The rows of a group lie close to one hidden flat surface of 9 dimensions, which passes through zero. Surfaces can cross.
In the rows, zero is written as 128.
Known rows, each followed by its group:
[131 123 114 111 135 101 134 112 119  86 133  78  86 121 166 177 184 162
 145]	Kuvav
[128  75 130 177 114  92 133 142 156 184 100  96 135  71 119  88 116  71
  80]	satu
[139 141 114  82 133 127 134 123 105 102 159  96  90 119 154 150 132 155
 122]	Fele
[100 126 102 112 137  85 138 124  98  99  83 102 169 147  99 138 194 114
  72]	Fele
[123 128 150 170 125 133 104 150 131 128 117 128 111 103  95 110 100 124
 125]	gigu
[128  80  95 122 130 129 115 105 106 148 173  84 118  73  93  97 147  89
  93]	Fele
[193 111 173 152  98 184 106 137 166 134 154 179 143 146 131 125 101 157
 158]	topo
[121  96 111 117 141 118 124 123  94 186 170 166 142 145 132  65  98  94
 151]	lem
[117 130 147 141 137  90 149 131 138 116 109 122 168  98 110 116 198  63
 125]	satu
[108  75 101 134  86 131  85 117 135 149 118 123  88 134 160 141 118 148
 104]	satu
[ 56 135  75 157 110 155 118 137 163 180  62 134 123  93 143 142  67 115
 110]	lem
[153 141 122 107 138 157  94 139  71  95 188 127 108  70  88 108 148 125
 136]	Kuvav
[137 135 120 109 166  85 174  99 110  92 121  81 157 179 125 152 192 151
 126]	satu
[136 111 130 129 156 118 164 101 142 169 167  93 125 136 128  95  92 107
 141]	Kuvav
[115 162 101  95 179  87 158 136  79 110 139  82  95  96 149 135 123 132
 137]	Kuvav
[129 100 117 180 105 122 129 147 174 141  73 122 152  66 157 161 180 114
 136]	lem
[115  78 143 144 111  99 147  61 178 127 117  87 133 231 132 153 175 141
 116]	topo
[121 118  94 142 127 117 127 152 127 148 105 119 101  72 182 149 114 140
 145]	Kuvav
[117 102 158 150 113 144  90 107 130 149 170 165 122 163  79  76 119  92
 148]	Foz
[121 171 114 129 143 136 138 166 108 124  81 186 219 119 107 124 159 102
 136]	topo
[153 108 123 111 134  98 157 120 133 135 118 126 133 184 188 148 137 170
 150]	gigu
[150 136 114 132 143 150 110 161  87 143 136 148 116 118 125 107  51 169
 133]	Kuvav
[156 106 118 134 129 111 121 135 118 106 155  64  77  53 154 150 157 145
 125]	Foz
[145 154 175 114 131 128 125 135 119 106 132 129 119 189  84 111  73 143
  82]	Fele
[100 113  76 127 157 103 114 134  70 128 120  72  95 103 123 131 125 146
 108]	Fele
[116 116 143 174 126 144  82 147 107 140 138 128 117  98  47  70  86  96
 105]	satu
[129 145 162 126 120  63 149 188 140 134  62 153 113 152 206 139  90 145
 117]	gigu
[103 140 128 112 142 118 129 111 102 108 125 122 159 179  73 117 157 110
 104]	gigu
[124 105 129 165  99 143 135 120 192 165 112 148 155  91 147 133 153  80
 152]	lem
[153 127 123 110 123 205 100  92 103 118 172 170 184 205  54 112 123 164
 126]	Kuvav
[122 102 114  97  83 114 125 129 156 135 112 105 112  85 161 149 158 106
  68]	topo
[170  62 159 180 106 122 119 134 161 158 133 109 138 115 110  94 122 120
 106]	Fele
[ 94 134 115 120 134 148 148  57 159 100 153  74 129 108  85 160 204  88
 129]	lem
[148 109  70 129 152 133 116 131  83 137 162  87  87  78 163 143 112 176
 162]	topo
[107 151 107 120 112 165 101 149 105 141  98 170 137 154  98 123  58 153
  95]	Kuvav
[125 183 165 153 115 176 104 159 142  93  96 164 152  91  70 133 112 112
 114]	Foz
[156 125 156 122 106 128 128 148 154 124 123 128  75 153 190 151  72 182
 124]	satu
[107 145  60 114 163 134 155 138 118 160 109 111 127  67 184 150  97 140
 161]	Foz
[152 142 135 129 131 124 109 187  98 116 125 129  85  52 159 126  87 147
 128]	topo
[116 144 195 152 118  61 138 169 152 115  74 155 144 110 130 107 166  59
 111]	Foz
[115 111  92 132 130 103 158 136 143 179  94 146 160 123 187 126 124 112
 146]	Foz
[118 111  76  97 148 129 134 105  88 145 167 119 146 111 115 110 156 111
 139]	lem
[149 108 162 165 121 150  71 136  96 102 155 133  97 150  76 105 114 161
 133]	topo
[148  86 128 146  87 168 113 131 181 196 152 146 117  71 147  93  70  97
 122]	satu
[186 140 188 120 110 147 124 160 153 119 177 150  99  49 154 110 118 101
 156]	Kuvav
[152 153 167 137 140 127 151 152 160 152 137 152 102 100 164 110  64 118
 171]	topo
[113 130 170  87  82 118 112 132 156 119 139 139  80 117 145 122 128  85
  87]	satu
[ 73 176  89 116 149 123 118 142  76  92  89 105 127  95  86 146 138 123
  97]	gigu
[ 95 116 102 158 108 153  70 131  90 118 102 128 115 165  74 130  99 174
  91]	gigu
[135 119 159 160 101 145 101 143 136 123 108 173 171 160  87 110 137 118
 118]	Kuvav
[120 171 139  24  85 155 128 121 144  91 146 166 135 115 130 144 170  84
  76]	Fele
[145 131 179 158 174  88 133 121  98  90 164  67  92 150  68 108 133 136
 135]	gigu
[106 132  77 142  91 205 107 127 156 154  79 166 199 107  93 145 126 121
  88]	Foz
[142 102 127 157 102 175  76 116 124 121 162 144  68 150 148 156 106 194
 181]	Fele
[131 132 142 117  97 169 106 124 144 141 147 172 158 138  81  98 117  96
 105]	lem
[167 149 154 110 128 138 156 112 156  90 135 124 159 136 132 160 177 133
 137]	lem
[ 80 104 103 150 111 114  98 118 111 129  89 119 134 159  89 126 141 125
  85]	topo
[136 154 151 102 135 106 160 131 147 106 117 142 163 137 143 141 178 103
 130]	gigu
[131 111  68  95 132 143 163 106 144 179 145 120 162  75 150 117 126  96
 117]	Fele
[ 87 166 112  48 142 140 181  76 155 136 160 121 149 125 111 124 146  55
 109]	Kuvav
[158  97 172 116  78 146 123 116 187 131 162 142 159  66  97 104 194  43
  96]	Foz
[ 87 139  76 121 133 159 143  94 151 146 112 113 134 127 125 157 119 129
 125]	lem
[116 123 113  74  87 168 141  89 180 156 117 176 180 191 141 137 130 113
  98]	satu
[ 90 140 102 125 167  77 143 138  87 130 105  76 121  89 104 104 132  91
  91]	satu
[101 125  90 128 145 100 129 123  97 120 120 101 138  96 119 129 179 101
 126]	gigu
[149 143 186 164 134  97 163 165 181 165 113 153 134  75 154  88  88  66
 149]	gigu
[114 181 176 129 141 108 160 145 154 111 102 179 189 129 104 113 169  58
 148]	Foz
[142 120 186 146 123 112 107 122 129  74 142 109 118 152  87 129 189 124
 121]	lem
[120 124 127 119 143  74 139 142  95 106 107  84 130 111 108 118 165 107
  77]	Fele
[175  85 169 163 116 143 105 111 145 125 185 110  87 130 131 116 133 145
 168]	topo
[137 114 155 174 112 100 113 161 138  98  80 117 144  91 115 147 188 111
 108]	Foz
[118 162 142 113 116 155 155 135 175 159  95 191 203 148 122 111  96  88
 118]	Fele
[137 106 129 143 114 153 139 114 163 161 128 152 168 134 105 106 117 101
 112]	satu
[ 76 125  79 113 140 122 151 107 138 177 133 113 114  87 137 111 101  74
 127]	topo
[ 83 161  82 143 122 171  92 150 109 128  77 142 134  85  93 144  99 133
 105]	gigu
[132 185 190 142 143 103 135 173 131  86  95 142 119 117 121 137 115 125
 136]	Foz
[ 90 162 183 111 150 113 128 104 121 113 188  99  44 140  94  95  75  95
 128]	lem

New rows, each followed by its group:
[ 59  81  53 124 129 123 115  71 114 166 142  70  99 122 107 121 127 103
 102]	topo
[160 112 124 136 149 134 142 107 119 131 169 132 188 112  90  99 194  89
 158]	Kuvav
[184 151 198 121  86 165 121 155 177  97 126 194 146 132 148 153 149 139
 142]	Kuvav
[140 118 133  81  88 131 136 113 162 115 134 141 100 160 205 171 157 153
 139]	satu
[ 88 101  97 160 156 108 139  79 121 147 133  99 145 157 106 121 167 115
 162]	topo
[142 112 118 136 108 145 106 139 134 133 140 144 147  80 119 120 160 109
 127]	topo
[ 87 139 111 104 162 140 152  55 124 150 198  88  91 165  92  98  92 104
 143]	topo
[157 131 135 168 110 183 101 149 147 140 131 183 127 125 160 144 100 170
 198]	satu
[143 104 100  92  84 126 133 142 147 146  86 132 151 133 158 143 129 139
  51]	Fele
[ 78  81  74  72  80 136 106  80 137 152 150 117 113 107 127 122 166  75
  76]	satu
[182 136 128 152 162 172 101 142  74 105 185 148 139 118  95 111 128 172
 197]	topo
[143 147 119 106 121 157 116 137 102 107 130 140 136 155 107 135 111 163
 110]	topo
[169  66 135 143 108 124 131 101 162 140 167  89 117 105 149 129 176 118
 143]	satu
[123 107 114 165 124 108  84 157  84 102 102 122 127 110 116 134 170 143
 127]	Kuvav
[126 157 172 135 175  79 151 130 113 103 153  89  77 125 136 117 115 125
 161]	topo
[ 97 106 124 178  93 138  94 146 164 150  96 123 120  41 109 125 138  76
 110]	lem
[152 142 163 102 124 172 162  83 197 139 175 143 131 154 138 129 110 114
 153]	lem
[140  93 131 152 140  78 109 130  84  91 122  60  87 154 112 138 146 181
  95]	Fele
[120 135 123  79 133 115 139 106 105 117 145  91  96 171 122 133  98 156
  82]	satu
[128 112  95  99 138  92 156 124 120 144 120 102 125 135 173 139 136 140
 114]	Foz
[184 160 158  94 109 185 136 150 153 127 148 184 156 111 144 127 100 141
 130]	topo
[107 172 125  91 114 143 101 147  93  88 123 167 155  91  82 124 169  94
 100]	Kuvav
[164 174 138  93 108 146 124 202 120 114  93 182 165  63 150 135 128 126
 106]	topo
[126 182 104  70 140 192 162 102 144 137 157 152 166 124 112 134 100 120
 133]	Foz
[130 198 137 100 185 101 138 150  43  54 119 121 145 153  84 133 162 154
 129]	topo
[128 166 149 158 151 105 125 176 104 102  88 138 108 119 139 138  99 158
 148]	satu
[137 145 184 175 171  69 125 154  98  86 127 104  90 131 116 118 139 135
 171]	topo
[130 113  77  56 119 120 158 115 118 147 125  98 166 103 118 121 141 101
  28]	Fele
[117 129 113 149 199 104 160  91  81 127 154  72 164 164  47  86 133 117
 122]	Fele
[ 70 138 133 135 132 104 103 139  97 128 131 112  88  82  74  87 114  62
  92]	topo
[140 158 152 161 162 129 149 132 142  98 132 101 139  70  97 137 163  97
 156]	gigu
[121  86 124 129 119  94 132 106 135 141 112  84 136 161 100 109 133 115
  57]	satu
[155 104 116 170 127 161  83 143  89 113 136 162 178 140  80 123 177 154
 158]	topo
[118  78 137 159  94 151  99 104 166 167 151 121  81 129 126 109  85 124
 122]	topo
[159 109  94 133 149 152 139 118 106 152 151 129 152 158 134 125  95 181
 158]	Kuvav
[175 156 166 134 126 101 141 176 138  87  96 120 121  94 163 162 142 158
 120]	lem
[ 84  85 125 125  91  76  64 159  78 131 116 128  77 129 123  95 133 107
  70]	gigu
[121  86 109 150 140  71 125 140 111 153 120 103  91 117 176 121 133 134
 151]	Foz
[128 109 146 178 124 107 101 152 103 100  84 148 171 165  86 125 177 145
 119]	Kuvav
[150 137 163 172 165 100 117 145  88  93 115  97 115 177  86 120  98 178
 120]	satu
[115  83 116 106  89 101  99 120 126 126 121  95  60 147 166 150 132 154
  87]	satu
[143 104 178 105  73 132 107 122 178 115 156 116  95  94 121 125 158  84
  73]	topo
[147 135 144 124 114 164 146  92 178 112 122 138 159 197 123 166 136 166
 134]	lem
[161 154 177 166 143 138 142 162 144 133 113 187 163 159 131 113  93 139
 184]	topo
[144  83 108 128 114 100 132 141 134 155 107  97 142  84 146 119 145 115
  75]	Fele
[130 185 148  79 140 121 114 168  74  69 128 135 122 108  90 121 131 127
  87]	topo
[127 122 132 137 148 108 146 123 139 148 148 101  82 118 159 126  93 130
 161]	topo
[115 141  71 144 167 170 108 114  80 119 160  95  99 105 108 147 112 177
 178]	Foz
[157 106 144 168 115 102 102 173 120 108  98 130 129  80 144 137 181 133
 135]	topo
[135 153 192 103  85 156 125 117 182  98 128 158 119 174 123 146 126 127
 111]	Kuvav
[120 172 102 101 134 137 120 183  93 137 100 152 124  67 146 121  73 127
 104]	topo
[ 93 129  87 117 127 114 105 131  88 117  96 114 106 159 132 151 123 165
 110]	satu
[138 130 205 213 143  69  99 182 111  93  95 140 115 117 102 106 162 109
 158]	topo
[110 128 164 102 108  75 104 151 110 104 131 134  97 112 124 103 166  77
  89]	gigu
[ 91 122 138 134 117 114 156 117 189 177 112 136 134 107 134 104 106  57
 113]	Kuvav
[166 110 159  87  78 169  84 117 129  81 183 127 112 112  78 121 168 117
  69]	topo
[143 124 188 186 150  64 148 153 147 119 119 109  97 108 165 120 145 112
 185]	topo
[118 113 125 124 105 112 108 138 115 118 105 127 143 132 112 124 156 118
  81]	Fele
[ 87 107  95 144 157 105 144  90 111 173 114  94 137 194 101 106  79 135
 104]	Kuvav
[123  93  98 174 138 126 112 132 106 149 113 109 132 122 112 122 114 151
 126]	satu
[104 113  80 148 125 131 125 138 122 172  77 145 150 156 148 128  81 152
 121]	gigu
[103 122 126 225 145 131 118 147 132 137  85 172 186 112 118 130 175 104
 215]	Foz
[ 98 145 136 115 123  76 148 149 139 121  67 113 120 137 153 143 126 121
  90]	topo
[108 115  88  76 116 133 118 100 109 127 155  96  73 154 150 147 105 165
  95]	satu
[112 108 119 141  77 167  89 138 152 161 102 176 153 121 102 109 101 107
  86]	topo
[123 157  99 117 165 170 154  96 124 133 157 138 165 131 117 138 139 126
 189]	Foz
[ 92 182  91 150 155 142 122 160  98 114  68 110 119  84 113 164  81 161
 124]	gigu
[ 97  96  70  96 112 163 129  72 141 167 174 110 130  87 114 115 143  72
 111]	topo
[ 96 151  63 100 186  91 170 116  87 131 118  72 111 121 166 150 125 151
 152]	topo
[141  91 115 122 133 114 144  97 130 146 142 129 138 210 161 137 136 168
 161]	Foz
[161 111 114 110 102 142 122 159 146 147 130 123  88  46 195 145 102 144
 121]	topo
[157 101 120 188 154 146 110 137 104 155 147  97 114 102  85  88  61 153
 135]	satu
[169  92 162 168 107 111 127 164 166 166 115 143  89 128 203 122  64 162
 154]	gigu
[146 133 120 106 123 141 133 124 130 108 140 103 122 112 128 149 131 146
 100]	Foz
[172 116 201 116  90 146 114 124 157 115 179 152 111 150 119 107 133 115
 125]	gigu
[163  94 177 156 140  87 160 128 151 149 140  75 140 116  82  72 101  90
  67]	satu
[104  94  99 146 106 139 115 133 140 178 106 133 144 115 108  99  87 106
  84]	satu
[ 93  87  89 133 133 127 109  81 112 141 167  88 108 116  93 109 153  96
 127]	topo
[118 121  87 118 131 192 106  74 104 115 173 111 145 151  58 134 138 151
 121]	gigu
[ 74 154  75 127 148 114 146 126 127 115  85  76 109  67 133 171 141 121
 110]	lem
[195 119 145 125 118 174 134 134 156 155 174 152 114 109 171 122  69 164
 167]	Kuvav
[154 107 107 102 109 114 143 128 149 118 122 105 134  85 175 164 186 129
 117]	topo
[108 132 106 111 127 150 149 105 157 163 136 150 172 115 122 111 138  76
 134]	topo
[155 138 169 128  90 209 102  90 163  95 159 169 170 200  62 144 145 154
 122]	gigu
[ 90 104 126 128  90 108  97 135 137 130 117 140 116  68 139 124 187  61
 118]	satu
[138 143  97 143 160 145 115 148  77 117 135 157 179  86  98 113 166 125
 169]	topo
[ 98 133 110 159 130 132  70 152  70  95  95 133  93 169 114 149 118 196
 135]	satu
[100 106 170 197 118  81 111 144 157 131  96 115  83 102 137 122 138  89
 145]	lem
[135 150 148 153 135 143 134 152 136 130 106 168 156 140 122 123 101 135
 146]	satu
[123 125  87 149 147 151 131 134 114 168 126 137 118 127 154 127  60 169
 167]	topo
[118  47 111 203 109 123  81 122 116 173 113 128 116 174 110  97  94 158
 121]	gigu
[136 128 106 111 133 119 127 154 114 136 143 106  98  21 160 124 138  99
 133]	topo
[136 128 147 145 129 173  86 119  94 114 170 159 147 142  53  98 134 126
 142]	topo
[ 99 112 110 151 130 150 153  77 166 169 115 162 213 192 103 115 150  95
 154]	topo
[138 142 121 111 148  84 136 142  86  71 106 106 162 119 118 152 231 133
 121]	topo
[141 106 189 142  77 142  98 131 178 132 138 142 100 121 110 107 116  92
  94]	topo
[132 178 144 107 118 172 120 126 132  82 120 147 146 174  97 166 125 171
 111]	gigu
[152 145 163 139 150 121 147 138 135 115 147 144 145 101 127 115 152 101
 174]	topo
[122 101 127 161 106 161  99 115 141 151 118 151 127 197 119 128  74 169
 129]	topo
[115 134 137  94 158 101 130  97  73  86 173 113 151 168  59  94 202  91
 120]	lem
